The rows of a group lie close to one hidden flat surface of 5 dimensions, which may be shifted away from zero. Surfaces can cross.
Some rows, each with its group after it:
[-32  -5  19  25  25 -18   2   5  11   5   5  11  -8  -6 -42   0  -9]
zeko
[-36  18  15   4  33   4  47  23  -5  15 -14  28  -8   3   8 -38 -21]
Fizu
[ 28  -4  -9  -2  11  -8 -16  -8  -5 -44 -15  -6 -10   5 -15   1  24]
zeko
[  0   3  13 -24 -16  26   5 -19 -21  16  13 -29   8  10  12  34  -6]
zeko
[ 18   0 -10  -2 -33   2  -2   3  11  34  10  -1   7  -7  50 -13   9]
Fizu
[ 10  -7   5   5   8 -15  -2  -9   0 -12  -3  -2  -8  -4 -16  -2  21]
Fizu
[ 17  -2 -24 -12  -7  12 -20 -13  -3 -13  -9   1  17 -26 -18   5 -13]
zeko
[-29   8 -19  20 -13   2 -18  15  27  54  17  33  31 -16   1   3 -48]
bak
[ 14   1  24  -1   9  -9   1 -12 -18 -22 -15 -13 -13  22  -1  14  38]
Zisos
[  5   0 -21  -8 -15  16 -20 -14  -5   4   4  -6  17 -22 -19  20 -14]
zeko
[-12  21 -21   3   4  14   4  19   2  24 -16  34  20 -13  17 -23 -28]
Zisos
[ -6  -8  27   6  -2   1  -7 -18  -8  -9  12 -32 -12  19 -18  36  12]
zeko
[ 19  -2 -27  -9 -10   7 -16  -3   5  -3  -1   0  17 -28  -2  -2  -1]
zeko
[ 10  -3  14  22 -14 -23 -29 -10  11  15  11  -8  -5  24  20  33  36]
bak
[-19   9   2   0  18   4  30  19   2   4  -9  13  -5  -1   1 -34 -12]
Zisos
[ 35  -6 -10  -7   7 -18  13   8   3 -32 -14   1 -18  -5  24 -50  34]
Zisos
[  4   9 -20  -2   7   3  10  12  -1  -8 -15  17  -1  -6  15 -33  -5]
Fizu
[  8   4 -21  -9   1  12  13   4   0  -4  -6   6   4 -17   6 -25 -10]
bak
[ 22 -17 -30   7 -16  -9 -22   7  19 -16  15  -3   1  -2   8   8  -6]
Zisos
[  2  16 -34  -1   2   9  -7  13   3  13 -28  35  22 -23   0 -16 -21]
Zisos
[ 15 -14 -23   7   7 -11 -31 -10   2 -46  -2   5   0 -10 -49  17  -5]
Zisos
[ -6   7  -3  30  -7 -18 -37  -8  12  21  -7  22  13   0  -3  27  10]
bak
[ 13  -1   9  14  17 -29  18   6  10  -7 -12   5 -15 -25  -5 -43  33]
Fizu
[ 14 -26  -6   7 -19 -14   6  23  30 -23  38 -15 -26  22  34 -25  -4]
Zisos
[-22  11   2  -3  -6  13   4   5   2  36   5   2  14  -5   9   2 -22]
Fizu
[ -1  11  17  13  11 -15 -12 -15  -9   0 -21   5  -3  20  -1  25  30]
bak
[ -9   1  -6 -14  12  14  17   1 -11  -7  -6  -1   7 -16 -16 -15 -25]
bak
[ -3  -5  10   6 -34  -3  16  19  19  43  34  -8  -2  13  61 -13  -1]
bak
[-10 -15  -5 -19 -10  22  31  16   6   5  30 -19  -1 -10  11 -29 -40]
bak
[ 30 -17  21  11 -12 -24  -8 -16   6 -23   8 -32 -21  17   7  15  46]
Fizu
[ 23 -22  -2  11 -16 -26 -32 -14  10 -20  19 -17  -8 -14 -25  20  24]
zeko
[-40  13  12  -3  28  11  28  14 -10   6  -7  14  -7  10 -14 -17 -24]
Fizu

New rows, each followed by its group:
[ 22  -6  -7  11  15 -29  -1  -1  10 -23 -17   8  -5 -32 -23 -28  34]
Fizu
[-19  -4  27  17   4 -12  10   9   9  13  12  -2  -4   1  -5  -2   0]
zeko
[-16  15  15   8 -11  -4  26  14   9  67   6  13  12 -30  32 -32   8]
Fizu
[  4  12  11  -1 -18   1 -11  -8  -9  25 -10  -1   8  23  37  21  30]
Zisos
[-16   7  12  -3 -10  13  14   4  -1  28  12   0   1  20  40  -5 -10]
Fizu
[ 14  -3  12 -27  15   6  20 -10 -23 -39 -10 -27 -18   8  -7  -9  20]
bak
[  8  -8   2  -1 -28  -3 -22 -17   5  29  17 -18  16 -17   1  29  12]
Fizu
[-17 -10  17  13  16  -9  -1  -9  -1  -7   7  -4  -7   0 -44  20  -2]
zeko
[  4  10 -17 -15   0  13  15  24   2   3  -6  14   3  13  47 -30 -16]
Fizu
[  8  13   3 -21   6   5  31   3 -18  -8 -16  -5 -12   6  18 -27  14]
bak
[-21  -1  -3  13  -6   7 -30  -7   1   7   6   4  15  11 -28  48 -24]
Zisos
[-32 -18  36   7  -1   5  -5  -7   1   8  29 -23  -7  26 -30  46 -20]
bak
[ 32 -10 -14  -5  22 -15   5  -4   0 -59 -17  -5 -19  -7 -18 -32  21]
Zisos
[ -5  -1  30 -27  11  17  39   1 -23 -18   2 -29 -18  22  10 -14   5]
bak
[ -9   4 -18 -14  -1  23 -10   6  -2 -10  -1   9  14  12   3  15 -36]
Fizu
[ -2   0 -18  -8   6   7   0   2  -2  -5  -3  10   8 -20 -20 -12 -22]
bak
[ -6  -7  30   9  16 -17   2  -8  -8  -9   1 -13 -14   5 -22  13  25]
Fizu
[-28  18   7   8   7   5  21  11  -3  43  -7  23  15 -26  -3 -24 -19]
Fizu
[-43  27   7   4  25  18  -5  -9 -14  20 -21  27  24   0 -43  29 -31]
Zisos
[ 37 -13   6   7 -19 -19 -17  -9   4 -13  11 -20 -17  12  21  14  46]
bak
[ 30 -20  -3   7 -30 -14 -17 -11  11   9  19 -25   2 -14   7  17  20]
zeko
[ -1   0 -26 -18  -4  25 -21   2 -12 -31  -3   2   5  34   6  26 -29]
Fizu
[ 20   0   2 -26   1   8  -2 -14 -21 -41 -16 -14 -10  23   8  13  18]
zeko
[ 41  -5 -20   5   3 -31  -4   4  11 -30 -14   3  -8 -13  10 -34  40]
Fizu
[  5  -6  33   7  -4 -22  16  -2  -3   8  12 -23 -24  21  24  -2  45]
Fizu
[-30  18  14  -4  34   8  18  -2 -17  -2 -23  15   1  -1 -27  -8 -16]
Zisos
[ -6   1  -3 -25 -24  34  -7 -20 -15  28   8 -18  23 -13   5  28 -26]
zeko
[  7   1  -9  -7  -7   4   8   8   5   1   1  -1   2  13  27 -10  -1]
Fizu
[  8  -3  10   0   7  -5  10   8  -2 -17   0  -5 -15  22  17 -10  13]
Fizu
[-13 -13  37  19 -19 -10  -9  -5   6  17  32 -21 -10  32  10  38  15]
bak
[-13  12   4  -7  25   4  36  28  -3  -1 -15  26 -14   5  17 -45 -12]
Fizu
[-11  14 -19 -35  -2  50  -4 -15 -34   7 -14  -2  35 -21 -18  28 -42]
zeko
[-12 -10  18  17 -20 -10 -19  -5  12  14  25 -12  -6  18   2  34   4]
bak
[  7 -16 -18  -8 -20  12  -3   8  16  -6  26 -13  -2 -17   0  -8 -26]
bak
[ -3 -10 -12 -24 -12  19  24  13   8   2  29 -19   0 -14  11 -27 -36]
bak
[-41   8  51   7  16   1  32  -1 -17  26   8 -12 -12  29   3   7  -1]
Fizu
[-24 -18  10   6  16   1  22  16   8 -23  20  -7 -24  16 -25 -17 -29]
Zisos
[-33   4  38  -1  -9  15   8  -1 -13  32  15 -14  -3  23   2  33 -12]
Fizu
[ -6   5  21  -8  -6   2  35  12  -7  21   3 -13 -12  21  46 -21  13]
bak
[ 22 -11   8   7  -9 -20   0  -7   8  -2   3 -15  -5  -6   6  -3  39]
Fizu
[  4  11 -30 -13   9  13   4  14  -5 -28 -16  19  -5  26  26 -19 -22]
Fizu
[  4  -4 -12  -5  32   0  -2   7 -13 -69 -21   6 -26  37 -17  -7   5]
Fizu
[  1 -36   9   6   8 -15 -18  -7   7 -50  26 -30 -26  25 -41  28   4]
Zisos
